The rows come from 7 hidden closed curves, with some noise, and rows from the same curve form a group. Each curve winds through 6 dimensions. The rows are also pushed far along 5 directions, which tell nothing about the answers.
In the rows, zero is written as 128.
Some rows, each with its group after it:
[113 139 138 127 102 166 158 139 126 145 174 161 126 169 114 101] : (0)
[ 75 160 124 113  42 131 139 106  71 180 215 137 161 143 161 162] : (2)
[130 130 150 131  25 144 155 138  79 177 134  96 185 139 181 167] : (4)
[129 106 108 134  87  83 143 152 114 121 113 104 149 114 152 179] : (6)
[101  91 144  90 171  77 121 120  72 141 168 143 144 111 165 168] : (3)
[ 99 128 127 130 152  94  99  95  78 146 149 145 161 126 146 159] : (2)
[135 117 101 164 121  80 113  82 118 164 161  94 162 149 153 150] : (3)
[132 135  97 223  63 121 125 109 147 144 169  97 138 175 142 135] : (3)
[136  99 124 120  97  86 163 163 113 110 123  85 134 115 154 171] : (1)
[162 138 124 146  69 131 125 125 161 163 105  97 143 147 136 111] : (4)
[179 138 120 137 119 146 129 150 190 106  82 129 112 130 106  96] : (1)
[158 172 124 150  81 146 109  98 158 169 150 115 139 156 106  88] : (3)
[156 117 122 130 149 101 129 126 144 117  72  78 153 138 136 151] : (6)
[134  78 103 150 119  88 170 163 136  94  98  80 114 143 161 147] : (2)
[120 107 102 168 164 118 107 104 143 102 135 111  96 111 123 117] : (5)
[127 123 132 156 125 163 167 148 156 125 146 131  81 178 125  69] : (4)
[172 124 143 132 171 103  99 127 146 137  98 136 143 106  85 126] : (1)
[170 121 148 109  64 110 131 160 129 148  87  89 153 110 152 150] : (0)
[ 88 112  92 160 196  93  86  64 112 121 137 101 112 109 136 135] : (3)
[131 162 122 158 107 117  86  94 118 149 174 158 164 135 124 149] : (3)
[167 161 154  99  81 132 139 153 117 146  87 130 200 120 103 169] : (1)
[128 181 126 125 110 132  86  87 101 172 112 132 176  97 135 161] : (4)
[120 195 145 107  86 179  96  97 125 173 153 175 147 141 118  96] : (5)
[140 134 156  82 142 147 148 150 102 137 103 149 144  86 111 141] : (6)
[118 107 144 118  96 175 172 165 135 107 150 139 116 146 118 116] : (0)
[ 92 143 129  81 155 126 143 142 114 102 170 173  94 140 131 109] : (5)
[162 142 111 145 220 100  88  79 140 123  73 113 139 110 125 124] : (2)
[178 131 124 135 161 103  85  89 134 125  59  82 179  94 136 164] : (0)
[111 115  78 194 128  91  91  71 150 152 161 100 108 145 154 115] : (4)
[157  98 151 100 119 106 129 137 115 140 109  91 148 102 149 150] : (0)
[124  87 126 119  58 109 158 152 117 156 126 101 144 142 189 151] : (6)
[119 127  87 186 196  93  65  35 119 142 150  98 135 106 145 144] : (2)
[173 166 151 106  52 165 132 149 148 158  86 130 158 138 133 110] : (5)
[121 150  91 157 197 106 104  87 138 106 125 133 123 124  98 127] : (4)
[ 68 110 138  99 106 169 141 140 102 121 188 176 107 124 140 130] : (1)
[119 111 130  99  85 114 178 152  92 135 137  98 153 125 157 171] : (1)
[126  89 103 136 196  82 154 139 128  71 108  85  93 115 153 150] : (1)
[140 154 119 155 102 157 153 144 148 111 105 124 135 149 114 132] : (3)
[166 147 148 110  87 117 100 146 120 132  88 129 169  84 111 157] : (5)
[181 132 146 163  28 148 154 172 147 134  94  96 167 155 142 146] : (5)
[ 94  95 132 121 173  79 124 115  81 149 147 108 123 110 168 163] : (4)
[192 160 107 135 103 113 149 160 179 113  64 113 135 132  97 112] : (0)
[144 156 123 106 159 127 110 105 114 123  93 129 158  88 118 154] : (2)
[169 126 143 108  98 114 126 154 134 149  67 122 168 119 150 147] : (6)
[ 82  77  95 129 139 117 183 138 114 101 152 104  91 140 176 140] : (4)
[115 197 122 128 103 159 106  93 141 165 157 159 144 170 105  94] : (6)
[117 161 150  81 161 162 105 116 125 117 121 167 146 117  75 121] : (6)
[ 76 131  91 140 101 162 159 106 137 118 190 130  90 171 135  89] : (4)
[187 175 121 111  87 139 155 168 170 117  78 128 138 130  79 108] : (0)
[115 176 111 159  94 155 101 102 135 132 151 140 126 131 101 114] : (4)
[145 147  93 172 153 150 134 108 175  95 110 110  99 146 105  92] : (1)
[161 176 139 143 156 143  72  77 127 151 100 131 176 100  73 132] : (6)
[ 87  92 149  91 127  94 135 168  84 120 128 135 118 108 178 172] : (0)
[134 144 138 124 223 126  93 121 148 101 114 177 109 134 110 109] : (2)
[124 110 121 148  94 148 160 117 122 147 181 113 121 153 130 102] : (5)
[147 152 167  78 173 137 111 125 109 147 103 150 145  94  94 121] : (2)
[122 125 138 110 127 143 157 170 141  93 120 126  96 129 102 118] : (6)
[151 170 123 149  91 149 118 120 156 141 103 125 143 158 130 112] : (5)
[189 138 131 156  87 152 135 130 176 127  79  87 142 169 136  91] : (4)
[112 135 118 170 179 101  74  81 106 125 132 127 152 108 118 168] : (5)
[ 83 135 145 101 170  83  90  80  35 162 176 134 167 100 177 189] : (1)
[152 107 153  98 130 102 141 161  83 126  48 111 201  92 166 217] : (3)
[153 190  94 191  73 117  73  62 156 178 167 115 158 157 118 111] : (1)
[135 137 126 168 111 129 114 121 122 129 116 116 158 138 143 159] : (5)
[138 202 128 105 144 151 118 119 142 126 130 165 132 130  85 111] : (2)
[156 137 162 112 113 116 114 138  99 170 106 135 165  98 134 152] : (6)
[121 108  93 164  85 144 176 163 188  88 139  99  66 173 110  83] : (6)
[149 121 103 130 210 116 119 126 185  77  94 143  92 138  94  86] : (4)
[120  99  96 157 122 104 164 148 142  94 127  98  97 153 150 125] : (2)
[ 90 107 129 139 149 171 138 129 149 110 183 158  82 151 100  95] : (2)
[112 160 112 128 203 105  66  75 118 123 125 154 129 107 139 133] : (0)
[118 118 138  73 108 160 163 158 130 114 112 145 123 126 127 114] : (3)
[137 181 113 119 130 145 101  98 152 128 120 137 122 126 107  98] : (0)
[163 101 143 100 133 122 184 206 147  65  97 130 101 131 134 124] : (5)
[ 80 119 117 138 125 157 162 122 120 120 180 136 108 163 127 118] : (1)
[137 111 132 125 208 103 117 156 144  72  86 145  95 115 107 121] : (2)
[168 133 161 129  52 146 114 148 128 161  97 128 195 123 140 164] : (2)
[ 76 106 114 129 158 152 178 151 124  79 153 122  66 138 152 123] : (3)
[112 146 166  63 171 125  98 120  92 142 152 171 135  96 123 135] : (3)
[145 118 130 155 174 105  80  99 146 130 105 112 124 122 134 121] : (6)
[ 96 125 125 113 110 122 157 139 103 136 200 163 109 138 133 118] : (0)
[149 128 135 121 148 116 126 127 142 134 133 136 131 142 116 113] : (3)
[139 171 142 148 146 163 104 107 144 118 133 138 116 152  98  82] : (4)
[158 120  98 168 171  93 100  90 144 132  95 104 152 115 107 139] : (6)
[115  80 145 101 139 157 158 159 123 102 135 131  83 106 141 108] : (5)
[109  59 134 144 134 123 157 139 121 141 160 109  97 136 145 113] : (1)
[146 105 122 151  44 137 157 129 149 157 160  67 116 162 147  98] : (0)
[135 135 126 119  88 133 143 150 145 132  90 101 128 129 114 130] : (5)
[ 84 145 128 109 114 114  98  66  66 182 191 128 166 118 166 160] : (3)
[167 121 116 187  98 144 147 127 181 143 121  94 114 185 131  80] : (0)
[164 149 165 106 143 119  93 125  86 137  72 122 178  70 138 174] : (1)

New rows. What belongs after each?
[138 195 157 113  89 182 112 112 108 161 137 151 152 123 105 108] : (1)
[175 190 130 132  79 147  77 104 158 163  96 133 155 110  84  99] : (5)
[151 148 100 161 104 132 123 103 175 154 109  88 118 146  89  85] : (5)
[120  92 130 140  77 106 145 146 102 130 147  91 135 116 191 176] : (3)
[188 120  99 171 160  67 105  90 151 139  87  72 168 131 139 150] : (3)
[116  90 103 145 194 107 132 123 159  90 161 144  72 151 138  96] : (3)
[141 193 130 121  96 163  96  80 115 169 130 145 192 108  81 141] : (2)
[174 141 142  98  54 179 183 194 174 104  54  92 119 125  89 105] : (3)
[166 121 130 157  55 140 123 126 143 154 125  95 141 121 127 115] : (5)
[174 120 108 145  69 141 155 146 178 129  82  98 144 157 123 107] : (3)
[ 92 162 100 164 108 111  81  69 117 168 171 118 138 138 112 127] : (5)
[169 205 135 132  81 152  88 119 160 147 123 157 154 137  88 109] : (1)
[106 132 135 114 135 152 143 147 150 107 131 126  81 153 112  90] : (0)
[140  79 111 133 136  96 179 151 138 110 143  92 100 136 140 124] : (0)
[169 151 149  76 158 104 103 124 114 131  82 120 169  77 119 164] : (3)
[135  77 108 190 107  95 142 134 130 117 109  57 135 135 158 169] : (5)
[121 161 134 106  95 117 119 104  85 170 152 119 165 106 141 159] : (2)
[145 165 138 150 118 142 102 122 125 129 100 129 153 111 124 155] : (3)
[169 147 117 135 142 136 132 153 177 116  59 136 113 114 106 113] : (4)
[ 79 152 128 161  93 156 118 113 108 140 205 159 115 153 132 126] : (3)
[107  86 160  88 111 107 130 160  76 132 101 117 151  86 154 181] : (3)
[162 155 184  70  76 173 165 198 120 142  97 158 140 104  84 121] : (6)
[140 157 123 149  67 112 125 127 113 166 140 125 167 125 110 149] : (6)
[119  65 103 128 135  83 159 144 131 108 127 102 118 132 161 148] : (4)
[105 148  91 190 115 113 112  81 135 146 194 121 136 171 122 130] : (2)
[154  88 118 176 133 123 116 104 152 141 116  84 133 132 144 129] : (2)
[ 99 118 155 124  14 149 143 130  80 170 194 106 155 160 174 138] : (4)
[133  89 112 165 157 101 138 142 151  93 136 104  85 136 161 128] : (3)
[135  96 156 116 154 147 139 157 135 121 120 141 101 114 111 107] : (1)
[117 131 150 110 110 133 113 140 106 137 143 151 138 102 102 141] : (6)
[112 124 142  91 184 122 107 130 120 109 156 192 114 117 126 122] : (3)
[186 171 113 147 122 144 120 122 199 129 102 127 117 156  92  73] : (1)
[156  68 137 114 165 114 153 162 138  82  96 107 107  99 150 140] : (0)
[103 117 124 184  53 129 137 121 100 163 157  97 153 158 172 161] : (3)
[104 115 101 147 161 130 163 144 163  83 161 131  68 166 122 101] : (2)
[165 158 143 126  56 167 118 121 133 154 137 134 174 120 109 130] : (0)
[140 146 135  96  64 180 153 168 172 131 111 148 103 141 112  83] : (4)
[179 122 107 194 116 108 115  92 164 168 116  80 138 139 114  99] : (1)
[129  93 173  83 184 119 154 189  99  95  97 153 107  99 132 146] : (4)
[127 120 105 161 182  74 114 114 121 122 131 119 115 112 120 142] : (6)
[134  60 112 139 188  77 143 132 141 110 113  75  82 115 133 116] : (5)
[ 84  84 151 118  96 146 180 176 107 123 188 137  79 155 146 106] : (4)
[102  68 128 102 113 132 214 199 126  86 128 116  79 155 155 116] : (2)
[131 116 143 103 118 125 138 166 107  92 108 139 141  93 133 167] : (5)
[151 137 142 117  18 153 143 166 131 132 106 108 156 123 130 143] : (4)
[ 77 108 145 103  80 163 155 157 108 131 161 137  99 137 128 111] : (3)
[118 149 145  97 142 134 102 112  83 149 128 167 158  77 139 158] : (6)
[ 90 201 118 143 119 175 100  95 141 137 162 171 118 163  95  94] : (5)
[115  96 140 113 135 129 168 186 139  86 125 126  78 141 130 116] : (5)
[139 126 137 143 167  93  75  77  82 165 126 114 165  81 144 160] : (1)
[ 79 118 116 112  73 133 141 116 109 134 201 125 123 155 133 119] : (4)
[124  94 115 177 193  98 118 110 135 118 107 102 110 147 158 127] : (3)
[144  66 137 114  89 142 184 189 153 104 116  93  74 123 145  95] : (5)
[182 154 106 147 170 101 101  93 166 123  93  93 138 122 101 120] : (3)
[138 152 152 113  67 142 112 113 110 178 165 136 157 127 133 123] : (0)
[ 99 137 142  85 109 180 146 131 114 132 161 151 116 109 124 121] : (2)
[158 144 174  67 116 139 129 148 100 149 120 158 166  96 101 133] : (5)
[125  95 143 136 121 133 176 162 118 129 130 115 108 149 161 123] : (4)
[123 143  97 153 134 143 129 101 176 139 138 105  81 154  84  61] : (5)
[154 177 172 108  91 182 140 164 123 136 101 157 147 129  93 116] : (4)
[132 106 138 134  34 132 163 162 122 149 136  89 135 136 126 138] : (5)
[121 115  91 171 112  97  98  78 133 145 134  74 129 132 173 140] : (4)
[144  99 156 112 121 119 102 125  95 154 103 116 183  84 158 185] : (2)
[113 149 123 103 216 119 103  92 127 121 159 171 115 132 102 105] : (3)
[159 196 138 139  85 161 104 121 129 139  81 127 182 112 110 160] : (3)
[ 68 103 129 130 145 129 139 122  79 126 153 119 112 120 179 159] : (3)
[133 111 107 170 162 114 102 108 147 103 132 112  98 113 115 114] : (5)
[ 64 155 101 154  96 169 105  77 149 156 225 165  89 189 124  61] : (6)
[134 168 111 159 100 120  94  89 113 143 142 115 170 112 139 170] : (3)
[155 168 140 133 169 148 113 123 149 131 118 176 138 144  86  98] : (0)
[135 102 131 130  39 120 171 160 129 148 165  96 136 155 140 134] : (3)
[173 115 123 165 185 112  83 101 152 115  87 110 123  95 116 118] : (5)
[117 152 115 119 138 125 113 100 100 136 122 145 165 110 133 160] : (4)
[136  88 138 155  79 114 125 117  98 162 158  96 150 121 180 148] : (5)
[208 126 124 153 174  98 129 138 170  96  75 107 131 134 111 108] : (5)
[129 155 191  57  81 207 163 184 122 112 125 165 117 143 109  90] : (4)
[157 107 112 182 117 111 148 129 151 140 134 106 126 167 145 112] : (0)
[168 207 141 127  73 161  96 100 136 174  87 116 185 127 103 127] : (4)
[122 107 137 120 169 100 125 139 129 115 135 135 114 137 141 136] : (1)
[ 50 147 100 125  91 157 141 120 124 116 212 163  81 162 135 102] : (6)
[112 150 139 149 105 166 131 134 124 135 131 139 126 147 128 123] : (3)
[ 95 142 128  81 118 163 166 146 133 123 152 166 111 154 106 100] : (6)
[117 132 152 121  85 185 179 172 140 114 145 126  90 166 128  89] : (1)
[117  84 140 110 122  88 134 129  95 149 158 102 134 119 176 156] : (3)
[124 129 145  80 130  93 109 125  84 149 137 144 164  92 160 177] : (1)
[145 104 130 128 187 122 137 159 167  80  84 107  73 117  98  99] : (3)
[ 70 150 151 109  38 147 121 102  61 209 220 149 162 144 170 145] : (6)
[141 139  93 155 163 128 129  95 158 116 112 102 107 136 129  99] : (2)
[174 106 117 161 180 125 153 134 165 109  76  80 103 124 109 105] : (6)
[137 130 107 123 128 147 151 143 185 106 106 132 100 170 115  83] : (6)
[104 129 123 140 126 100 109 109  77 123 176 143 160 118 153 179] : (5)
[128 126 165  56 137 169 155 178 145  99  92 148 107 136 124 107] : (6)
[139 119 129 129  24 119 162 148 103 164 113  91 175 149 186 156] : (2)
[183 137  94 152 199  66 116 137 168  88  50 113 121 114 114 132] : (0)
[133  76  85 150 206  94 152 130 177  53 102  75  65 147 128 100] : (4)
[131 126 159  79 121 134 140 152 115 142 147 154 135 130 126 124] : (3)
[ 99 101 129  88 119 135 140 142 109 118 120 122 113  92 151 143] : (5)
[161 139  94 149 151 119 141 145 185  72  66 105 105 143 120 113] : (5)
[119 158 163  97  94 134 121 122  77 168 150 143 179 133 144 163] : (1)
[101 119 151  67 154 105 144 152  85 112 150 141 110 106 167 152] : (1)
[134 119 137 112 142 161 149 155 147  89 142 145  95 124  90 100] : (0)
[116  95 137 143 133 104 137 138  98 117 130  89 123 126 177 159] : (1)
[ 74 100 153 101 117 147 132 140  96 134 188 167 114 129 160 142] : (2)
[170 163  84 192 118 114  86  71 172 135 124  94 143 138 126 119] : (3)
[115 160 141  94  99 164 117 149 141 128 139 187 114 117  94 106] : (4)
[134 129 111 207  52 129 101  87 144 184 174  94 138 154 123 106] : (6)
[141 192 135 127 161 140  84 122 157 115  99 164 124 132  77 103] : (5)
[150 122 154  78 100 103 129 169 106 133  49 105 175  81 133 189] : (5)
[ 63 114 111 131 135 108 120 104  94 137 161 115 117 123 147 153] : (5)
[ 87  88 150  98 143 110 157 160  91 109 162 125 104 133 173 153] : (1)
[133  93 111 178  53 126 168 161 145 123 153 100 113 156 151 128] : (0)
[112 173 152  78  83 147 123 124  96 159 190 178 163 126  95 135] : (3)
